The rows are grouped in 3 ways, from coarse to fine. Each group lies inside one group of the grouping before and may be the whole of it. The rows also spread widely along 14 directions, which tell nothing about the answers.
In the rows, zero is written as 128.
Some rows, each with its group in each grouping after it:
[125 149 152 118 110 142 116 120  93 176 130 152 147  92 122 107 100 151
 140 105  86 149  51 116 173 114 164 137 121 146 132] -> Rof J_460 dolod
[183  86 131 117 171 125 108 159 155 121 129 107 122 109 153 105 122 114
 103 166 163  79 163 125 115 129 117 112  90 148 119] -> Zoz J_265 safaz
[ 96 169 157 122 113  87  89 112  95 173 133 149 155  78 131 101  99 158
 145 108  85  65  57 104 113  41 154 116 113 190 111] -> Goz J_709 Feka
[143 129 133 126 145 118 129 138 130 105 142 104 105 150 148 128 134  96
  96 127 143 114 115 134 138 150 143 125 122 130 117] -> mafu J_900 komi
[165  88 106 157 141  87 109 113 156 139 125 174 112 146  67  85 117  88
 109 143 146 218 138 133 117 120 113  87 148 125  83] -> Rof J_718 Tokuf
[ 93  84 142  87 115 117 102 129 156 125 128 178 132 109 139  95 122 139
 187 119  88 125 144 120 144 119 103 134 145 204 108] -> Rof J_763 Deti
[121 151 107 124 153 133 127 147 143 110 123 123 112 154 128 160 137 134
 121 137  89 177 136 154 134 134 134 133 160  98 134] -> Zoz J_514 Zafis
[145 128 127 120 116 116 150 149  82 155 101  93 157  96 121 143  93 134
 120 156 164 112 131 106 175 155 111 116  82 112 111] -> Rof J_718 fen
[112 146 169 164 118 130 112 122  79  98 168 154  82 152 121  85 123 129
 110  94 139 121  48 169 143 150 197 158 116 120 134] -> mafu J_900 moga
[136  97 135  88 151 145 136 143 142  92 147 102  67 117 161 117 113 160
 138 174 141 129 140 124 153 179 111 139 152 173  96] -> mafu J_756 tus
[118 132 120 136 119 114 103 119  72 108 116 129 105 134 126 116 121 123
 120 150 151 120 108 134  91 164 142 124 148 166  89] -> Zoz J_384 Pitup
[126 125 111 134 139  55  89 112 123 133 155  90 148 175  81 111 118  81
 117 113 169  85 104 151 182 159 123  84 116  74  82] -> Goz J_509 geda
[132 147 226 151 138 139 156 153 141 123 183 163  62 121 125  85 113 184
 117 115 112 141  87 121 147  90 181 141 105 139 157] -> Vopig J_441 ret
[124 161 118 138 144  74 136 130 157 144 114 117 157 132  88 179 151 101
  89  99  92 191 142 147 116  61  90  79 121 124 126] -> Goz J_452 sovan
[198 113 100 142 126 151 168 144  92 138 132  72 118  89  89 141  96 156
 123 185 155 164 151  80 139 120  94 152 124 129 103] -> mafu J_536 mugo
[149 130 125  91 150  94 139  96 122 108 108  99 104 181 102 132 141 137
 139 174 118 128  80  82 142 108 124 139 140 121  51] -> Goz J_509 Reve
[131 144 128 159 106 121 152 138  87 142 151  91 143  84  81 143  96 152
 120 127 147 160 124 126 155 125 105 123 130 146 131] -> Goz J_709 Mifeb
[128 142 122 130 141 109 110 133 129 139 130 123 128 119 111 136 120 133
 124 137  98 143 123 132 114  98 127 104 135 137 114] -> Zoz J_265 vetu
[146  75 173 134 114 139 138 117 113 131 150 152 118 156  37  90 119 152
 161 129 133 175  87 153 214 149 131 158 100  80 115] -> Zoz J_384 Pedu
[131 106 143 124 156 105  89 104 126 111 143 135  91 131 108 112 138 147
  79 122 130 171  90 178 118 123 117 105 126 179 108] -> Zoz J_381 vivid
[125 134  93 138 100 142 129 137  84 111  98 135 175 144 132 142 145  74
 135 109 114 132 132 120 126 153 139 167 131 115 130] -> Rof J_763 nuneb
[148 103 141 117  95 138 153 127  95 151 113 123 144 100 112 122 108 118
 140 137 134 142 113 106 169 148 108 129 107 155 107] -> mafu J_536 vivam
[128 119 155 107 130  95 132 145 143 141 149 102 132  75 130 140 117 158
 110 124 121 133 161 103 119  70  65  99 114 233 123] -> Rof J_763 nuze
[140 119  92  76 147 114 108  77 112 126 101 106 131 145 103 154 155 136
 115 143  65 182  67 110 120  80  97 134 147 173  57] -> mafu J_756 Sesef
[ 75 141 141 100 117 115 135 162 137 126 139 132  88  93 181 120  90 162
 181 173 115  99 166  81 120 169 129 107 190 198  90] -> Vopig J_62 fuvav
[159 129 140 172 124 115 125 135 159 173 141 171 147 145  90 100 119  46
  97 104 103 181 105 129 158 124 158  81 133  85 141] -> Zoz J_381 roge
[139 162 163 164  94 141 186 148  86 149 131 145 114 103 100 126  92 145
 125 137 121 186 103  87 148 119 154 142 131 126 135] -> Rof J_718 gof
[163 146 123 103 120 174 140 130  83 169 120 106 117  84 169 115  81 142
 138 173 111 108  56  59 161 155 180 147 150 153 100] -> mafu J_536 mugo
[194  99 117 144 136 171  98 122  86 122 105 153 166 120 141  77 136  95
 106 110 146  87  66 148 130 120 188 193  73 115 147] -> Goz J_509 geda
[136 150  92 153 153  79 114 142 102  95 153  69  93 152  95 148 119 142
  96 152 176 146 155 143 111 145 106 118 142 100  97] -> Rof J_763 nuze
[138 108  50  93 139 113  59 112 117 163 102 115 193 110 118 126 118 113
 163 136  85 104 119 109 139 106 112 136 140 133  88] -> Rof J_763 Deti
[162  97 138 102 142 148 163 137 143  82 140  89 113 133 137 137 144 134
 122 145 138 132 146 105 145 135  98 162 134 173 116] -> Goz J_509 geda
[124 185 125 126 147 128 169 163 161 115 107 142  86 149 183 144 120 101
 131 163 103 145 136  96 116 147 172 117 180 111 124] -> Goz J_509 geda
[139 134 114 155 135 119 116 163 121 143 159 112 127  67 112 132  95 164
 109 120 138 163 166 150 123 101 101 121 124 158 155] -> Rof J_763 nuze
[132 104 109 124 135 108  77 115 144 143 165 128 127 111 128  99 112  94
 117 106 112 128 105 138 133 128 125  96 158 184 104] -> mafu J_900 komi
[163 113 126 142 121 173 134 143  91 122 157  99 125 116 102 110 103 145
 147 154 130 123 107 105 158 152 152 173 138 112 124] -> Zoz J_265 vetu
[145 127 138 139 153  83 109 136 188 111 178 132  99 178 121  88 129  77
 122 127 121 112 134  92 129 119 150 107 167 111  96] -> Rof J_718 Tokuf
[151  82 149 125 114 155 138 126  98 114 151 119 106 133  95 102 108 147
 130 150 158 165 103 131 178 183 122 145 139 152 108] -> Zoz J_514 Zafis
[134 156 159 142 132 115 139 130 144 122 177 116  85 157 113 123 126 103
 103 129 103 163  97 102 127 135 156 102 188 152 110] -> Zoz J_384 Pedu
[176 117 148 133 124 121 136 129 110 173 132 111 138 110 132 100  99  75
  85 140 159 115  79  96 165 146 148  87  97 150 106] -> mafu J_900 moga
[116 142 189 179  93  94 147 147 100 116 182 126 110 147  86  99 110 102
 120 112 161 106 122 122 139 142 144 104 115 122 122] -> Zoz J_265 safaz
[174 108  99 119 119 153 134 115  88 114 105  94 141 138 143 133 139  66
  89 163 138 136 101  81 117 179 131 133 160 172  85] -> Zoz J_381 vivid
[106 136 134 131 113 119 118 124 125 119 144 141 138 116 139 124 132 100
 116  87 105 138 111 142 124 125 131 119 154 191 130] -> Goz J_509 geda
[145 126 101 138 110 128 153 153 129 149 121 111 155 112 101 157 112 104
 131 152 110 178 177 100 131 123  86 105 159 143 120] -> Zoz J_514 Zafis

New rows. What belongs after each?
[147 126 140 133 127 127 127 142  96 155 125 121 143  92 126 120 104 136
 100 123 152 138 110 137 156 134 131 122  87 141 142] -> Rof J_763 nuneb
[ 91 133 231 100  78 115 184 139 122 186 104 189 141  88 145 114 102 127
 133 105 106 161  89  98 189 121 128  82  84 207 139] -> Rof J_763 nuneb
[178 122 177 151 116 170 184 148  84 118 140  94 142 119 121 139 142 119
  70 109 150 147 105 112 161 137 140 157  71 132 161] -> Vopig J_441 ret
[123 114 140 140 119 100 132 126 130 129 163 102 145 142  82 140 137 102
 103  95 123 167 135 133 164 140  95  91 129 132 115] -> Vopig J_441 ret
[ 94 164 185 109 152  98 131 168 132 127 152 101  99  95 175 138 114 193
 113 128 127  70 134 133 133 106 139 113  91 161 139] -> Vopig J_62 fuvav
[110 102 119 102 125 102  72 122 173 179 143 166 150  98 127  93  99  99
 162 126  70 120 121 113 151 119 119  76 170 177 101] -> Zoz J_381 vivid
[102 118 164 142 125  69 128 129 147 116 155 137 118 148  73 118 131 124
 130 103 148 146 136 166 161 122 102  93 110 119 112] -> Goz J_452 sovan
[170  78  76 100 160 132 117 125 145 125 120  87 139 148 106 127 117 109
 137 161 158 148 132 141 203 197 106 127 139  79  91] -> Goz J_509 geda
[148 143 124 136 127 131 115 107  90 146 116 140 153 146 106 108 125 108
 119 109 113 130  41 137 165 121 182 150 110  87 120] -> Goz J_509 geda
[158  99 170 144 130 134 137 143 136 104 161 139 105 115 135  93 127 119
  91 108 151 139 129 126 129 131 133 137 115 183 141] -> Rof J_718 gof
[157 122 127  95 144 146 132 117 127 129 136 111 105 131 119 121 119 157
 140 156  99 173  85  88 164 137 135 151 164 145  92] -> Rof J_460 dolod
[150 127 139 156 147 120 130 154 156 111 145 153  86 137 112 111 121 132
 113 147 128 175 156 141 100 106 129 119 147 137 132] -> Zoz J_514 Zafis
[108 167 146 135  81 136 154 134  76 171 128 129 138  98 119 133  87 122
 149 146  92 142  83  73 145 140 154 105 162 156 105] -> Zoz J_265 safaz
[161 112 138 142 135 104 129 122 149 130 163 114 130 140  69 109 127 116
 129 127 128 147 116 108 149  93 118 125 134 119 102] -> Goz J_452 sovan
[137 142  87 100 145 125 143 148 137 140 127  66 120 118 156 156  94 115
 133 176 139 128 141  97 177 201 119  97 181 121  94] -> Goz J_509 Reve
[139 108  89 133 106 166 114 109  97 122 131 150 126 115 116 113 123 107
 140 122  87 187  89 122 120 141 143 163 185 177 107] -> mafu J_900 komi
[160  93 143 118 112 178 143 123  81 123 142 117 128 109 107 107 114 161
 134 133 134 162  83 110 181 153 135 187 120 155 126] -> Rof J_763 nuneb
[158 158 177 137 151  88 181 169 175 124 145 115  96 154 117 132 127 130
 115 154 131 128 163  76 131  67 124 119  98  99 129] -> Rof J_763 nuneb
[171  96  86 155 154 106 112 125 115  83 170  50 136 138  67 155 151 123
  59 107 167 177 167 162 123 123  64 138 121 132 119] -> Rof J_718 Tokuf
[135 100 110 112 114 120 123 108 118 157 116 142 145 133  86 115 111 111
 147 138 114 194 100 109 179 153 114 115 150 135  87] -> Rof J_763 nuneb
[151 115 129 131 136 134 121 132 132 138 102 155 145 155 110 122 139  83
 119 126 111 156 106 150 154 146 153 126 114  87 127] -> Zoz J_384 Pedu
[165 114 143 112 161 173 124 158 168  96 173 111  93 125 151 112 133 153
 148 150  88 100 137 100 128 111 152 186 160 147 141] -> Zoz J_384 Pedu
[143  82 120 151 132 142 119 123  98  81 141 145  93 126  83 109 134 161
 109 122 166 217 136 187 127 157 105 165 124 155 130] -> Rof J_763 nuneb
[102 108 117 139 126  91 114 134 138  92 150 126 138 166  82 130 150 118
 150 105 119 142 170 154 139 134 101 135 134 100 106] -> Vopig J_62 fuvav
[127 136 139 143 108 119 110 116  96 114 149 133 123 135 114 107 132 111
 121 124 107 112  92 105 102 109 146 142 151 169 104] -> Zoz J_381 vivid
[139 143 112 135 129 171 102 113  75 143  97 173 129  98 151 116 124 134
  91 107  97 202  46 157 114 134 184 156 136 165 147] -> Rof J_763 nuneb
[188 124 126 114 154 131 124 109 133 146 124 113 117 117 124 122 131 119
  84 165  93 158  83  72  97  72 131 120 149 189  92] -> Zoz J_381 vivid
[171 121  90 109 132 123 146 128 149 152 101 116 149 147 115 117 108  80
 172 194 114 125 119  42 161 142 137 126 172  94  67] -> Goz J_709 Mifeb
[131 141 118 136 147 152 119 146 148  88 159 130  92 134 136 130 140 144
 134 135  76 145 138 126 103 109 145 170 179 139 139] -> Zoz J_381 vivid
[148 124 148 160  97 121 136 119  78 126 155 108 155 144  61 118 131 114
 118 111 126 120  93 114 153 102 129 156 100 107 120] -> Zoz J_381 vivid
[139 131 114  90 126 155 118 126 102 149 137  84 156 104 152 135 110 133
 135 132  92 103  79  75 176 145 147 155 152 151 108] -> Rof J_718 Tokuf
[167 123 150 163 116 100 154 134 131 150 128 148 134 125  83  93 105  95
 126 149 156 146 121  94 138 104 133 105 115 123 108] -> Goz J_709 Mifeb
[174 129 114 134 156 118  96 130 156 186 129 138 151 107 150 108 111  62
  59 108 124 171  90 129 142 133 155  66 129 147 138] -> Rof J_763 nuneb
[145 145 156 132 133  98 137 118 112 141 173  74 126 147  95 134 116 117
  75 106 138 144  72 109 186 140 137 102 123 118 109] -> Rof J_718 gof
[140 110 161 134 125 106 160 144 143 104 155 102 100 147  97 135 131 111
 113 144 155 151 167 114 138 152  90 102 137 154 109] -> Zoz J_384 Pitup
[133 154  89 164 104 137 125 152  63 120 126 102 166 100 108 153 121 123
 123 108 133 140 152 143 121 138 120 163 121 109 147] -> Rof J_460 dolod
[111 126 175 101  89 118 177 140 114 168 138  94 155 111 131 146 103  93
 118 114 129 128 104 101 223 175 104  78 102 150 117] -> mafu J_756 Sesef
[119 124 132 116 113 127 157 143 121 109 137 104 104 141 102 146 119 138
 164 169 118 147 154  95 146 161 104 134 172 138  92] -> Zoz J_384 Pedu
[100  75 143 121 106 142 112 144 108  99 128 161 133 138 106 100 122 147
 180 121 142 116 147 184 183 183 118 164 107 111 133] -> Zoz J_514 Zafis
[136 129  81 126 141 112 113 119  85 137 126  89  97 103 105 141  92 156
 112 170 151 173 112 140 129 156 109 107 153 148  82] -> mafu J_900 komi
[120 135 119 162  67 139 155 128  70 129 114 136 201 107  80 169 151  82
 103  54  99 217 138 150 136 122  88 141 116 157 158] -> Rof J_460 dolod
[130 168 120 149 127  79 137 113 137 126 118 140 125 152 115 134 139  73
  98 129 105 172 109  93  78  88 132  86 175 163  88] -> Goz J_709 Feka
[150 122  95 126 138 144 101 139  89 143 145  71 163  61 133 150 110 150
  81 108 133 134 124 144 140 129 106 136 116 172 144] -> Rof J_718 Tokuf
[ 86 160 145 118 116  96 124 160 123 161 107 142 156  89 124 155 113 153
 161 127  80  97 157 135 125  76 111 110  99 137 138] -> Zoz J_384 Pedu
[146 127  79 137 111 136 114 134  72 138 133  79 158 110 125 123  92 102
 138 145 164  90 113 116 169 197 139 137 146 108 104] -> Goz J_509 Reve
[126 155 128 103 150 116  92 127 139 153 145 101 137 133 163 130 122  97
  99 122  89  88  73 113 155 141 164  98 149 134 116] -> Zoz J_381 vivid
[193  85 103 148 138 142 113 125  96 112 127 117 124 102 108 103 126 117
  88 144 162 151 127 146 101 118 109 149 101 163 114] -> mafu J_756 tus
[106 146 134 127 137  95 146 134 120 105 129  92 126 151 107 179 155 126
  91 110 119 172 145 147 136 131  93 101 119 127 117] -> Vopig J_441 ret
[154  92 101 116 137 135 114 138 117 140 131 101 142  91 111 126 107 142
 132 142 136 133 139 146 163 136  94 134 101 129 116] -> mafu J_756 Sesef
[148  81 125  77 156 107 113 141 136 131 117  73 128  81 151 143 115 152
 109 180 159  91 173 115 136 144  56  89 107 209  91] -> Zoz J_381 roge
[179 127 121 114 158 118 112 114 132 123 143  93 137 155 111 124 147 113
 100 125 111 132  91 100 141 100 134 146 123 120 102] -> Rof J_460 dolod
[138 126 148 139 132 111 149 119 136  98 172  91 100 191  81 140 146  95
  90 121 129 181 101 129 174 166 124 114 156 102 105] -> Zoz J_381 vivid
[153  90 132 125 119 137 134 134 121  93 163  99 114 121  87 112 124 156
 167 165 119 114 158  80 111  98  92 167 150 178  91] -> Zoz J_265 vetu
[171  95 150 157 134 132 112 126 117 112 175 120 126 150  69  93 132 129
 100 109 147 144 104 154 154 112 132 151 104 115 135] -> Zoz J_514 Zafis
[154  99 110 134  88 177 163 125 129 161 132 150 159 109  94 126 116  72
 137 110  76 238 109 112 190 158 119 130 170 139 131] -> mafu J_756 tus
[150 117 137 151 118 182 103 104  74 108 169 127 130 118 144 102 138 101
  52  60 124 178  30 159 145 176 186 163 152 187 153] -> Rof J_718 Tokuf
[131  87 116  79 112 143 154 132 141 120 110 103 133 114 148 151 129 102
 147 148 115 154 158 101 166 183  75 118 156 186  94] -> mafu J_536 vivam
[146  86 111  84 135  74 135 122 131 110  71  88 165 181 137 153 157  36
  92 143 191 124 161 127 171 222  69  69  93 123  65] -> Rof J_460 dolod
[112 142 147 130 112  88 131 135 114 146 121 132 143 124 126 130 121  94
 111 111 126 116 117 137 140 118 119  89  92 137 115] -> mafu J_756 Sesef
[ 92 210 130 123 148  86 114 150 114 161 107 119 124 133 185 152 104 106
  88 123 116  99  80 132 146 157 191  74 126  87 125] -> Rof J_718 Tokuf
[101 147 181 142 123 120 131 155 141 142 178 137 119 105 138 114 104 135
 107  78 118 134 109 151 181 140 153 109 119 137 166] -> Rof J_718 Tokuf
[149 138  55 155 162 117  54 135 129 136 165 122 120 127 101  97  96 138
 148 141 114 129 126 138 120 121 160 150 175  73 114] -> Rof J_763 nuneb
[105 156 158 142 123  45 153 145 134 179  87 177 117 122  81 114  81 145
 158 164 150 144 140 137 154  96 118  61  83  80  97] -> Goz J_509 geda
[126  76 122 154  83 160 118 132  91 144 137 178 153  90  86  85  94 126
 161 100 136 190 122 158 179 175 126 152 131 148 144] -> Rof J_763 Deti
[124 118 145 127 119 116 132 142 124 101 150 113 126 120 135 129 135 115
 112 105 143 137 155 133 135 155  99 123 131 179 128] -> Rof J_460 dolod
[109 180 130 150  88 108 122 101  68 177 123 140 168 164  74 129 114  78
 134 107  72 148  26 100 163 124 187 106 144  73  94] -> Zoz J_265 safaz
[138 109 173 106 145 109 136 123 154 107 155 130  81 150 130 102 134 131
 118 136 124 131 100 119 147 117 127 121 119 160  96] -> mafu J_756 Sesef
[120 136 126 117 130  98 149 146 141 130 130 104  92 147 130 143 102 109
 122 180 145 164 153 102 142 185 106  65 183 148  81] -> Zoz J_514 Zafis
[140 134 105 117 133 136 151 167 120  65 113  86 105 137 204 138 132  88
 130 174 172  58 183  92  99 200 132 148 158 157 106] -> Goz J_509 Reve
[115 130 134 114 151  78 108 122 131 118 140 102 140 140  75 158 150 165
 113  93 112 160 134 176 156  83  77 123  86 114 122] -> Rof J_460 dolod
[130 117  90 144 107 137 103 117  70 127 140 117 136 110 102 110 108 137
 146 142 127 144 109 110 117 154 139 151 170 152  86] -> Vopig J_62 fuvav
[143 139 130 145 105 131 112 121  87 158 179  87 168 124  73 120 109 118
 137 109  95 103  74  94 170 106 148 140 133 107 116] -> Zoz J_265 safaz
[134 147 135  93 146 118 131 109 135 188 102 134 131 145 124 138 111 105
 111 134  84 179  32 123 210 141 164  83 121  91  98] -> mafu J_900 moga
[ 97  89 120 115 107  98 106 133 117 135  93 158 161 132 125 116 126  84
 149 123 144 120 155 152 159 191 105  86 109 128  98] -> Vopig J_441 ret
[134 144 104 150 117 105  84 120  73 190 144 111 148  90  70 117  77 142
 128 140 127 133  84 133 146 125 139  97 137 118 102] -> Zoz J_384 Pedu
[141 131 150 164 103 143 137 136  74 120 133 142 113 118 126 109 113 110
  84 128 160 165 101 142 113 164 151 120 135 174 133] -> Zoz J_514 Zafis
[150  95 127 116 142 125 151 138 163  92 136 110 105 115 119 142 144 129
 120 149 133 176 177 114 109 119  75 124 160 198 105] -> Goz J_452 sovan
[142 127 129 139 122 114 109 139 136 140 137 129 173 137 148 114 130  41
  92  84 125 102 112 124 157 154 152 104 117 120 135] -> Rof J_718 fen
[147 138 108 135 140 133 111 124 121 106 124 133 121 120 122 136 149 133
 110 137  77 151 125 115  63  62 125 157 153 175 119] -> Zoz J_381 vivid
[109 128 169 125  82  94 164 126 119 160 112 152 160  96 108 122 111 105
 144 125 117 137 121  83 141  98  99  90 122 202 104] -> Goz J_709 Mifeb
[125 119 137 108 170  73  78 105 167 145 107 167 120 119 127 114 141 122
  89 112 113 162  95 177 106  82 122  67 114 179 104] -> Goz J_452 sovan
[185 184 131 134 143 137 107  99  83 155 145 101 142 133 130 117 133 111
  69 109  83 133   7  74 114  70 197 150 135 142 113] -> Rof J_460 dolod
[120 153 147 117 127 135 178 149 132 119 127 102 105 120 161 155 114 117
 111 149 136 161 121 104 160 184 132 104 167 161 122] -> Goz J_709 Mifeb
[181 145  78 152 136 146 137 149 117 169 129  87 160 105 127 137  91  79
  97 142 145 151 117 116 170 170 150 108 146  83 135] -> Goz J_509 geda
[153  81  91 108 145 127  90 128 121  88  88 124 163 150 138 135 169  89
 109 130 132 109 157 158  98 127  96 148 103 153 113] -> Zoz J_514 Zafis
[115 177 146 156 108  86 115 137  76 158 132 106 156 137 130 130 111  74
  87  87 154  74  77 154 167 158 170  90  73  71 134] -> mafu J_536 vivam
[114 135 151 124 129 136 136 137 136 140 118 154 127 117 121 148 133 129
 112 107  88 190 117 159 143 125 128 112 129 149 149] -> Zoz J_384 Pitup
[170 106 122 101 146 124  93 100 118 150 111 133 153 118 120 109 138 121
 105 119 106 147  72 118 137  97 129 132 107 166 101] -> Rof J_460 dolod
[124 162 167 105 135 104 163 159 140 151 171  50 102  99 150 160  95 149
 106 138 135 103 130  99 185 147 108  83 122 147 123] -> mafu J_536 vivam
[164 104 140 161 150 134 102 125 124 109 179 131 108 129  91  90 128 143
  88  96 140 164  96 164 143 112 148 158 115 122 144] -> Rof J_718 Tokuf
[119  96 161 107 133 147 130 138 134  93 165 116 102 133 143 115 134 137
 125 105 129 124 111 163 186 173 125 150 113 145 136] -> mafu J_756 Sesef
[146 137 159 158 122 130 122 135  99 134 176 119 134 152  89  93 114 125
 118  94 141 116  69 136 196 137 179 161  93  62 148] -> Rof J_763 nuneb
[109 138 105 130 121  67  92 125 116 166 114 124 182 131 108 135 117  76
 109  98 126 114 121 140 155 130 118  75 107 103 105] -> Rof J_718 Tokuf
[141 150 107 107 167  77  85 125 165 157 171  67 142 128 134 138 116 103
  89 117 102 102 110  95 146 102 123  76 156 138  97] -> Rof J_718 Tokuf
[152  96 180 130 151 133 142 144 139  86 131 169  73 118 122  93 139 183
 127 138 133 138 134 160 107  66 122 174  64 154 138] -> mafu J_756 Sesef
[ 99 142 156 114 143  99  95 155 122 163 123 150 117  96 144 103  83 169
 158 152 125  67 114 148 152 127 156  97  91 112 121] -> Zoz J_265 safaz
[108 150 181 120 140  64 155 192 211 139 178  97  99 110 174 121  92  97
 136 151 162  50 202  83 155 151 111  42 144 153 119] -> Goz J_452 sovan
[127 136 144 139 115 103 174 178 153 110 126 118 157 105 121 168 146 119
 125 111 112 136 231 109 102  59  60 135  92 163 161] -> Rof J_763 nuneb
[ 94 139  96 138 115 107  63 122  70 177 123 141 145  90 120 108  74 125
 137 134 131 118  83 163 142 179 156  77 145 131  99] -> Zoz J_265 safaz
[144 126 135 153  96 154 148 153  72 119  90 137 155 107 149 140 135  74
  91 123 154 132 138 143 105 173 138 132 103 162 148] -> Zoz J_384 Pedu
[128 118 121 110 124 132 146 146 135 116 128 114 134 123 132 143 128 127
 141 134 111 150 156 103 145 134 103 141 144 157 121] -> Rof J_763 Deti
